All groups share one centre, and each spreads out both ways along 9 directions, with some noise.
Known rows, each followed by its group:
[  9   1 -12  40   3 -28   9   1   5 -13  -2 -13  -6 -10  13]	K_945
[ -4 -43  34   3  17  -4  14  18  -2 -11  -8 -29   0   3   1]	K_450
[ 10  -4 -19   7  -7 -10 -17  25 -17 -14  17 -23 -10  -6 -13]	K_76
[  5 -36  -1 -22   3  10  -7 -15  28  -7   0 -13 -21   6  -8]	K_808
[  4  13  21   9  -3   2 -16  15 -10  10  15  -3  34 -11   8]	K_450
[  8 -30  -3 -11  -1 -21   9  -1  13 -18 -17 -22  -9 -18  -1]	K_945
[ 14  -5  10  18  -1   6 -26   6   3   5  17  13  -5  -8  16]	K_547
[-14  13   2  10  -5   4 -39  10 -14  19  -1 -10   3  -7 -21]	K_945
[ 24  12  -5  24 -16 -15 -13   8  -2  24   3  -9  -9   8   5]	K_76
[  6  -8   6  25  -7  -6  -7  29 -14  -3  18 -29  -6   5  -9]	K_76
[-22  -8   9 -12 -24 -11   0   3  35   0 -25 -14 -12  -4   1]	K_808
[  0  16  12  23 -10  -9   3 -10  -1  26 -25   8  -6  -7   3]	K_945
[  2  -9  22  41  -3   7  10 -22  -7   3 -18   3 -25 -27 -12]	K_808
[  5 -23  12  -6  -1   8 -17   3   6   1   6 -34   4  -4 -22]	K_547
[ -8   4 -10   6   1  -7  20   0  13 -18   2 -12   4  10   2]	K_759
[-20   0 -12 -22 -15   0  -3   9  40 -19   8   4  -8  13  15]	K_808
[-8 13 -9 -7 -2 -9  1  8 15 11  1  7  4 33 21]	K_808
[  7 -13  24  18  -2  -5  -5  13   5  -3   6 -11   7 -11  11]	K_808
[ 12 -30  41  26   5 -14  14   4  11  -3 -10 -22  13 -17  19]	K_759
[  1  -1   1 -26  12  -7  -9   8   4   9  -2  19  20  10  26]	K_584
[ 25  -6  14   4  11  -7  21 -26 -15  35 -30  10  -1   4   3]	K_808
[  4 -29  31  20   5  -1  37 -17  17  -5 -18 -13 -11   0   5]	K_450
[-15   2  30  17 -20   4   1  19  -3  -3  -5  10 -11 -19   6]	K_945
[ 17 -10   8 -28   1  -9  -9  -1  -2  30 -16  -8  15   4   0]	K_808
[ -6 -35  33  10  21  17  21  -2 -23  -6 -10  -8 -14  -6 -19]	K_759
[ 10  24  -8  -6 -16  -7 -33  -4  -6  34 -10  20   2 -12   4]	K_450
[  6   8   0  22 -18   1 -21   1  -7  -1   2  -9 -11 -32 -18]	K_584
[-10 -13  18 -10   8   1  19 -15  -9  18 -34   0 -11   5 -12]	K_547
[-27  10 -17 -25 -10  18  -3  -4   6 -20  -1  14 -18  -5 -19]	K_76
[ -9   1  14  -6 -14  -8  17 -17  24  35 -37 -13  -5  21  -4]	K_547
[-25  14   5  19  -4   1  25   7   4 -11  -2   2  -7  13   6]	K_945
[ -6  -8  16   8   0   4  39   1  15 -13   3  -9  -1  22  10]	K_584
[  0 -15  -1  -5  13 -13   5   1  -9  -9 -14   3  -2 -14   6]	K_76
[ -9   7  -1  11 -19  -8   0  13 -19   0 -15 -25 -13 -17 -31]	K_76
[ -2  -3  10  13 -10   5 -15  -2   7   8  -2  -4 -11  -8  -7]	K_547
[ -8 -17  32 -18  -3  14   5 -10   8  13 -21  18 -11  -9   2]	K_759
[  2  -9 -21 -32  16  -5  13 -11   6   4  -5 -11   8  33  -4]	K_547
[ 17 -14  15  -4  -1   2 -31  -4  -1  28  -5  10  -6 -10   2]	K_547
[ 14  -8  -2  37   3 -15   4  -5  -5  -5  -2 -30  -5 -14 -10]	K_584
[-15  -3  28 -23  -1  14  10  13   6  12  -1  10  13  19  10]	K_808
[  6 -16  -4 -15 -20   8  -9 -17  16  -5 -11  16 -41 -24 -10]	K_76
[-11  -9  27  -7  -9  21   1  -5   9  11  -7   7 -15   5  -7]	K_584
[ 11 -13   5 -10   8  -9   5  -4  -1  -1  -9   2   9  -9  12]	K_759
[-25   0  -3 -22  12   5  35  -5 -23  -7 -24  -6   1   6 -27]	K_547
[-24   5 -10 -10   5   5   8  -4   0 -24  -3   2   1 -10 -10]	K_76
[-28   4  14 -10   3  11 -21  12  -5   2  -2  19   5  -5   1]	K_584
[ -9  26 -18   6  -6 -21   9  14   9  -9   5 -18  27  10  10]	K_759
[ -5 -14  21   7   6   1 -15  10 -13   0  -5 -18   7 -19 -15]	K_584
[  8  -1  20   4 -10 -15  -5  12   1  16  -9  -5  16  -9  14]	K_808
[-11 -14  14 -17   4  14 -11   4   1  -1   0   4   3  -5  -4]	K_584
[  9  -9 -15  -5   2 -21   0   3  10 -10  -3  -6  -3   0  15]	K_945
[-30  -6  12  -1  -2  19   1   7   0  -3  -2  -3 -22  14 -19]	K_450
[-19   7  18 -26 -16   6  12  -9   6  24 -37  16  -6  -2  -7]	K_584
[ 10  -2  -1  15   2  -5   5 -13  11   5  -6  19 -18   2  18]	K_759
[ -3   2   6   1  13  10   7   7  -7  -1  19 -14  18  24  -4]	K_945
[ 10 -13  31 -11  -8   6 -24   7 -14  25  -9  -7   9 -22 -13]	K_547
[-10  -9  38  21   3   4   4  10  -8   5  -7   8   1 -11  10]	K_759
[ 17 -13 -15 -15   5 -22 -14   6 -12  -1  -7 -21  11 -17  -6]	K_450
[ 16  11 -30  -4  -6  -7  -7 -16   1  16  -5 -11 -11  12 -14]	K_759
[-22  18  -9   8   8   6 -17   9  -8  10   8   8   2  23   0]	K_584
[ -2  -5  15 -20  -9  16 -17  -3   2  18  -7   1  -1  -4 -14]	K_76
[ 7 11 -2  5  0  3 16 -1  3 -3 11 14  5 10 15]	K_945
[  8 -22   2   1  13  24  -5 -26   0   4   4   8 -28   3 -17]	K_808
[ -3  21 -21  -4  -4  -3 -22   3   1  14   3  14   0   9   6]	K_945
[ 27 -27  -3  21   6 -14 -16 -21  12  11 -11 -23 -17 -11  -5]	K_547
[-10  22 -18  21 -13  -8  17  -4  17   0   0 -27  -4  26  -9]	K_759
[ 30   5 -16  28  -2  -2   2 -19  11 -12  17 -12   5 -16  -1]	K_450
[ 15  15 -13  -7   0 -14  -7  -3   3  28  -2   6   9  23  14]	K_759
[ 15  11  -3  32 -10 -16  10  -1   2  12  -2 -21  -1   8   0]	K_76
[  1  17   4  31 -23 -12   1  10  -4  24 -12   0 -22  10   2]	K_76
[-23  -3  23  11 -10  17  12  -1   7 -20  -3  -1 -10 -18 -11]	K_450
[  6 -34   8  -1  -1  21 -14 -13  15  -8   7   0 -35 -10 -13]	K_450
[ -1  -1  -8  -3   1  -4  29  -1  -2 -11  -2 -35   7  10 -22]	K_584
[ -3  -6  -5 -13  -1 -18  -6  11  -6 -20 -10  -7  12 -36   1]	K_450
[  7 -12  14  -9  12   8  11 -11  -4  14  -3 -20  16  17 -14]	K_945
[ 10  26 -21  13  -7 -26  -2  -5 -13  16 -16 -12  10  -6  -6]	K_450
[-18 -11  31  -8   5   7  30   3  -7  11 -21  -7   6  16  -7]	K_547

New rows. What belongs after each?
[ -9 -24 -11  18   3  -1   7  -7  12 -22  -5  -5 -48   4  -8]	K_450
[ 16 -18  -7 -13  -1 -10  -8  -8   9  -1  -8 -22  -1  -8  -7]	K_808
[-20  12  14   9  -6  -1  -3  24 -18  15  -6   3   0  12  -1]	K_76
[-10   3   1   9 -14  -2  10  -9   3  -3 -20  -2 -20 -16 -14]	K_76
[ 6  8 -4 -1 -5 -3 -8 -4 19  7  2 20 -3  3 23]	K_759
[-23  -4  33  15 -15   2  23   4  38 -12  -6 -15   4  -1  12]	K_759
[-10 -14  -6   9  17 -16  18  -9   5 -29 -15 -10   3 -17   5]	K_584
[ -5 -21  39   9   5  18  26   8   5 -21  13   0   7  -5  10]	K_808
[ -4 -10 -14 -39  -9   4 -15  -8  28   3  -4   5 -12  10   0]	K_808
[  5  -5 -14 -19 -11  -3 -39  -6  11  20 -10  -6 -14  -2 -13]	K_808
[ 14  -8  -1  22 -14 -10  33  -9  24   1  -5 -11 -32  24   8]	K_76
[-10  -2  -5 -10  -5 -21  -2  11 -12  -9 -23 -11   7 -32  -8]	K_450
[  0  -1 -10  14 -14 -14 -27   7  29  -5   5  -6 -15  -3  16]	K_808
[ 23  -3  -5  22   4 -15  18   0   7  -4  10 -17   5  11  14]	K_584
[-15 -13   4   0  18  -6  21  12  -4 -19  -3   3  -2  15  14]	K_76
[-28  -1   0  29  14 -11  32 -12  -1 -13 -24 -19  -7   5 -10]	K_584
[  7 -15   8  16  -2  -4  10   6  13  -4   6   3 -24  16  17]	K_76
[ 20 -24  -6  -6  15   3 -28  -7  -2  18   9 -15  -7  17  -9]	K_808
[  9  10  15  11   2 -13  14   7 -12  17  -9  23  11   2  28]	K_547
[ -5  -7 -15  -4  12  11   6  -8  -8 -24   9  13 -15  -4  -7]	K_759
[ 20  11 -31 -19   1  -6 -14  -8  -5  -2   9   9   7  -9   0]	K_808
[ -7 -32  19 -15  13  -2   4 -13  -2  -3 -30 -21   3 -21 -19]	K_584
[ -7  13   0  17  -7  -1   1  12  -5   3   6 -13   1   9  -7]	K_76
[ 34  -2 -12  -4 -17 -11   3 -15  19   0  -1  10 -12 -19  15]	K_584
[ 19 -27  29 -15  -6  11   6   8  -1 -13   8  -3   2 -23   0]	K_945
[  2  11  -6  32  -9 -13   2   4   0 -21   5  -3  -4 -29   4]	K_584
[-11   3  22  18   5 -11   8  11 -17  13 -18  -8  12  -2   2]	K_76
[-35   8  27  33  -6  -1   4   0  -5   0 -28  12 -12 -27  -3]	K_584
[ 0 -7 28 -6 -7 19  8 -9 19 25 -2 -5  3 23 -3]	K_76
[ 23   0  14   0  21  19  25 -23 -36  13   0  22  10  -2  -6]	K_808
[ -6   8 -11   3  -6 -11  -2  15  16 -18  12  -7   8   2  14]	K_808
[  0 -20  -6 -29  -9   4   1 -12  10 -17 -13 -12 -13 -24 -21]	K_945
[21 -7 15 -9 -8 -2  1 -6 11 24 -7 11 -1  3 16]	K_584
[  1   8   1  11  -9  19   6  13   7  -9  36 -10  -4  27  -4]	K_584
[  0  -3 -15 -12  -2 -13  17  -3  20 -40   2  19   3 -28  26]	K_584
[-19  12  19   1 -17   9 -14  12  11   2   1  17   5 -12  10]	K_759
[  4  -6  16  11   9 -16   6  10  -2  -4  -4   0  21 -12  23]	K_759
[ -4 -14  43  34  -6   1   4  11  19   5   5 -14   3   2  16]	K_759
[-18  16  24  10  -5  -4  36   5  -1   7 -19   6  11  10  12]	K_808
[ -4  17  -3 -19 -15  -3 -10  17   5  -3  10  12  18 -10  14]	K_808
[-19   2   9  25   2   2  17 -14   9   1 -18   5 -21   7   1]	K_584
[ 23  16 -13 -10 -26  -4  31   5   6  -2  12 -22   8  14  -7]	K_584
[  2   2 -16 -10  -5   1  -7  -4  11 -16   9  -6   2 -10  -4]	K_759
[ 22 -22  -6   6   1  -2 -17   9  -1 -19  22 -24  -7 -14  -8]	K_76
[-10   2  22  29  -8   1   9  13   1  -8   4   5  -7  -8   9]	K_945
[ -5 -18   0 -36 -16  11  25  -5  16   8 -16 -11 -26  26 -19]	K_76
[  3  16 -26   0   4 -34   3   6  -9  11 -16 -22  18  13   2]	K_945
[-18 -11  -9 -11  21  -8   1  -9   0 -14 -15  -3   4  -5  -3]	K_584
[ 20  10 -13  18 -10   2   2   4  11 -10  30  -2  -6  12  11]	K_584
[ 24  18   0   7 -11 -13  -8  -3 -11  28  -8  16   9 -11  16]	K_945
[  4  -4 -19  17   0  -4 -15   1   6 -17  14   7 -24  -5   6]	K_450
[ 14   5 -14   0   0 -17  -8   8 -11   8   0 -15  12   0  -2]	K_76
[ 26  12 -18   1 -17  -7  18  -7   5   8   5 -22  -1  17 -10]	K_584
[-10  -9  18 -18   3   8  -1  14   9  -1   9  -6  18  12   6]	K_759
[ 17 -16   9  14  11  19  -4 -14  -8 -11  18  10 -11 -17  -4]	K_808
[ 21  -1 -17 -18   5 -14  19 -24   1  13 -18 -12  11   5  -6]	K_945
[ 15 -23 -13   2  18 -15  -1 -15 -10  -5 -14 -42   4 -13 -28]	K_584
[-28 -15  36  26   3   4  20  17  15  -2   0 -20  -5  31   5]	K_808
[ -1  34 -35 -18 -16 -14  -8  -8   4  23 -14   7   2  12  -3]	K_759
[ -8   2 -20  13  -1  -9  11  -1  -3 -30  -1 -11  -8 -19 -10]	K_76
[ -3  11   1  -6   0  34  -8  -9  -8  -2  25   0   9   1 -28]	K_945
[  5  16   2  20 -17   2   4  -1  12   3   9  18 -13   3  15]	K_584
[ -2 -15  -4   7   6   2  11 -11  -8 -35  -5  -6 -11 -38 -15]	K_759
[-19  -1  30  10   3  19  10 -21  17   4  -9   6   9  -6  -2]	K_76
[ -4 -13  29  25  -6  -8   3   1  12  18 -20  -8 -10  -1   9]	K_808
[ -4 -14   0 -10   7   4  12 -21  16   6 -17  -7  -8  12  -8]	K_945
[ 15   4   4 -17  -3   7  12 -20 -14   9 -14  21   3 -24  -7]	K_808
[  1   4   5  11  -5   3 -29 -19   1  32 -17   4 -12  -8 -14]	K_945
[ 16  22 -20 -13 -17 -18   2 -16   4   8 -20  25   4 -25  14]	K_808
[  8  10  -9   7 -12  -4   0 -15  -1  22 -16  -9 -12   2 -17]	K_584
[ 16  10 -31 -16  -6  16   8 -30  17 -24  21 -14   5  -7 -23]	K_450
[ -9  -2 -30 -18 -10   6  -3 -19  27 -20  -1   5 -26  -4 -11]	K_808
[  7  13   2  40  -8 -34   6  19 -24  19 -18 -18  -5  -2   3]	K_76
[-17  -8  -9  11   3  -6   8 -15  17 -10 -20 -13 -19   0 -10]	K_945
[ 11   1  -8  20  -3 -16  26  -5  14  -3  -4  -8 -12  18  13]	K_76
[ 12 -10   2 -22  -2  11 -33 -12  -1  26  -5  11 -10  -4 -10]	K_808
[ 18  -8  20  -9   5  14 -25 -12   7  26   9  -7  27  -2  -1]	K_76
[  3 -16  12 -28   0   2  -6   5   5  -5  -4   6  11 -18   6]	K_584
[-14 -23  16 -10   3   9  16 -11  21  -1 -15  -1 -15  12   1]	K_945
[ 20 -13  20  23  -9 -20  15   5   3   0 -14   0  -6 -23  22]	K_945
[ -4  -3   1  26   2   3  18 -26 -11   4 -27 -12 -24 -13 -30]	K_808
[ -8   5  12  -7  -6  -2  14  12   2   3  -1 -22  22  11  -4]	K_547
[ 23 -16  -5  -6   8   3 -19  -7  10  -6  17   3   4  -4  11]	K_76
[  0 -20   5   7   1   9   2  -2  28 -22  16   1 -17   0  13]	K_808
[-10  19 -32  -5  10  -9  15 -20   5  11 -16   3  -6  35  -1]	K_584
[-19  -7  20  -7  -8  10  11   1   6   0 -13  -1  -9   2  -7]	K_945
[  5  -4 -21   8  14  -2  20  -9   3 -21   9  -1 -11  14   3]	K_759
[-17 -12  19  -3   3  -2   4   7  -8  -9 -16 -11  11 -20  -6]	K_584
[ 23  23 -14  36  -8 -22 -15  -7   4  20   2   4   5  -5  16]	K_76
[ 24  -3 -21   3  -5 -29  -5   7 -19   4 -10 -30   4 -14 -12]	K_76
[-12   3 -22 -18  -1  -3  20 -14  10 -35 -11  14  -6 -23   2]	K_759
[ -5   5  -7 -10 -13 -20 -19  26  11   3   4 -27  20   4   5]	K_808
[-16   9 -16 -25 -13  11 -13   2  25 -13  15  19  -9   6   7]	K_808
[  3  26 -32   1 -22  -5 -14 -10  18   6   3  -2  -9   4  -5]	K_759
[ -7 -17 -14 -27   0  -9   4  10 -10 -15 -16   9 -24  -6  -2]	K_76
[ -2   3  10  30  14   4   9   5 -12   2  12  -1   4  18   5]	K_808
[ 19  -8  -8 -24  -2 -10   8   5  -3  -7   2 -25  21  -6  -7]	K_584
[ -2  -8 -10 -16  -5   1 -44  -9   3  18 -13  -7 -11 -15 -20]	K_945
[ -5 -14   6 -13   8  11   9   5 -15 -22   6 -10   6 -12 -17]	K_547
[ 11   5  -2 -14  -3  -7 -16  -8  17  36 -10  26  -7  21  26]	K_808
[-14 -14  34  15   0   0  19   0  -6  -7 -22  -9   0 -26  -8]	K_759
[ 27 -13 -21  -7  10   0  -2 -11  -6 -25  19  -8   7 -20  -6]	K_808
[  9  11 -12  -4 -11 -13  10  -9   3   7 -16  -5   1  -6  -3]	K_584
[-25  31 -15  -7 -27   4  -7  -3  12  -1 -10   6  -6 -11 -15]	K_759
[ -8  14 -30   2  -7 -11   2   4 -12 -25   0 -18  -4 -18 -24]	K_76
[ 26   7  12  10  -8  18  -2 -20  -9   9  10  11   4 -24 -10]	K_945
[-30  42 -16  14 -19  -9   2  11   9 -14   1   6   8  -5   5]	K_759
[ 15 -15   2   8  20 -23  10  -1  -4   3 -10 -22  17   4   9]	K_584
[-11 -10  -2 -20  -5   8   4 -13  11 -19 -13   6  -9 -24  -8]	K_584
[ -1  -2   0   4   7 -28   2  10 -19  10 -31  17  -6 -12  17]	K_76
